The rows are grouped in 3 ways, from coarse to fine. Each group lies inside one group of the grouping before and may be the whole of it. The rows also spread widely along 2 directions, which tell nothing about the answers.
In the rows, 128 means zero.
Some rows, each with its group in each grouping after it:
[163 118 175 191 139 154  99 152 139 200 149 120 175 135 168  68 117 119
 134 125 165 114 135 128 104 142 130]
z468 z361 z338
[188 117 152 175 144 137 109 113 115 160 123 134 172 170 161  59 143 165
 124 136 128 115 122 156 117 153  83]
z709 z240 z12
[182 128 149 201 144 143 107 148 130 168 132 109 187 148 169  55 121 135
 138 138 160 118 143 153 114 126  84]
z709 z656 z123
[175 117 162 175 146 151 119 122 133 203 137 135 182 142 162  71 151 135
 126 135 149 110 107 127 108 147 122]
z468 z752 z372
[164 122 159 174 149 151 101 169 125 184 169 158 143 144 145  59 173 119
 117 125 144 112 138 126  98 155 132]
z709 z656 z640
[173 120 181 180 152 160  94 167 126 175 164 145 147 159 152  60 163 131
 129 121 146 123 129 135 114 145 131]
z709 z240 z929
[170 134 157 191 159 143 110 135 138 187 131 108 191 151 162  72 103 131
 135 144 167 128 126 138  99 128 113]
z468 z610 z73
[169 128 157 192 155 146 103 164 122 182 146 127 172 142 158  61 132 124
 140 131 160 129 153 128 115 112 107]
z709 z656 z821
[187 121 169 192 147 139 106 141 122 163 135 121 166 163 162  52 136 151
 139 139 138 117 130 149 118 140  92]
z709 z240 z304
[159 119 182 202 156 160  94 158 147 194 144 118 175 136 168  63 118 120
 135 128 156 117 140 125 106 132 136]
z468 z361 z963
[174 118 177 184 153 159  86 166 124 171 161 138 156 162 156  56 147 125
 134 121 146 122 136 139 111 136 119]
z709 z240 z929
[164 122 178 200 152 162  89 165 139 190 148 124 165 134 161  72 122 108
 131 123 161 117 133 127 103 131 141]
z468 z361 z963
[172 122 177 191 157 161 113 163 146 202 146 123 182 142 159  72 132 113
 137 134 167 122 122 121 110 120 137]
z468 z752 z372
[170 127 158 180 147 157 101 161 126 187 161 148 152 147 147  54 163 113
 126 132 149 118 138 134 107 136 124]
z709 z656 z123
[168 117 178 196 151 156  94 149 138 192 147 121 171 137 164  70 128 123
 132 131 155 118 133 135 107 145 135]
z468 z361 z963
[175 114 167 173 157 156 102 136 115 176 150 146 152 161 151  59 162 140
 126 128 125 118 120 143 109 155 117]
z709 z240 z12
[178 119 167 189 159 156  98 150 122 173 144 138 161 163 156  58 144 132
 132 127 143 124 126 150 110 135 111]
z709 z240 z12

New rows. What belongs after each?
[174 132 147 172 151 146 114 110 135 190 132 121 183 153 160  72 134 143
 122 136 150 120 114 136  95 151 116]
z468 z610 z73
[170 123 151 174 150 145 108 151 121 190 147 139 159 139 159  59 153 130
 128 132 149 118 138 129 108 139 115]
z709 z656 z821
[182 122 174 204 156 147 103 162 123 169 143 121 156 160 161  55 128 131
 144 137 151 122 136 143 120 120  99]
z709 z240 z304
[177 117 169 181 152 157  95 161 125 169 146 137 159 157 158  61 144 133
 132 131 143 121 134 145 114 141 117]
z709 z240 z929
[174 118 135 174 145 131 113 121 113 176 129 130 178 143 169  63 140 156
 126 131 143 115 134 140 110 146  95]
z709 z656 z821
[180 126 155 196 149 146 105 159 124 173 145 133 176 147 160  59 144 128
 137 135 153 121 140 146 116 126 106]
z709 z656 z123
[171 120 172 166 148 160  92 155 120 168 158 150 151 162 147  57 167 130
 124 127 138 117 126 133 113 154 132]
z709 z240 z929
[173 120 178 201 164 157  97 166 123 171 148 133 165 161 153  57 136 125
 141 129 148 133 136 146 115 120 117]
z709 z240 z12
[174 127 143 177 142 144 109 146 119 171 142 143 164 146 164  66 146 146
 124 136 144 109 142 142 111 155 106]
z709 z656 z640
[155 117 186 186 145 170  94 167 144 204 162 131 165 129 151  67 138 102
 133 123 160 118 136 114 106 137 155]
z468 z361 z338
[177 128 143 183 142 143 108 156 126 169 142 138 165 147 160  63 148 141
 129 134 150 117 141 135 103 154 109]
z709 z656 z640
[170 132 143 164 144 142 119  99 125 183 128 123 183 154 158  70 137 154
 117 139 151 112 108 136  92 167 116]
z468 z610 z73
[162 134 168 188 165 156 102 156 140 200 150 123 177 147 157  68 122 114
 135 137 174 132 128 127  92 128 133]
z468 z610 z73
[179 119 159 178 146 154 122 125 134 193 126 129 190 148 165  73 134 138
 129 140 150 112 108 128 109 142 115]
z468 z752 z372
[159 117 176 204 141 149  95 153 143 194 139 112 183 133 173  71 102 118
 142 127 168 114 137 131 108 126 122]
z468 z361 z338
[175 129 142 181 144 140 114 144 122 173 139 145 166 145 164  60 148 145
 121 133 143 110 137 133 108 160 100]
z709 z656 z640
[170 118 164 173 149 159 105 156 128 188 161 157 147 142 148  50 173 113
 126 126 147 115 137 133 106 147 131]
z709 z656 z123
[171 127 159 199 157 159 106 185 128 177 158 140 161 144 153  59 139 118
 131 130 159 126 151 131 109 126 124]
z709 z656 z640
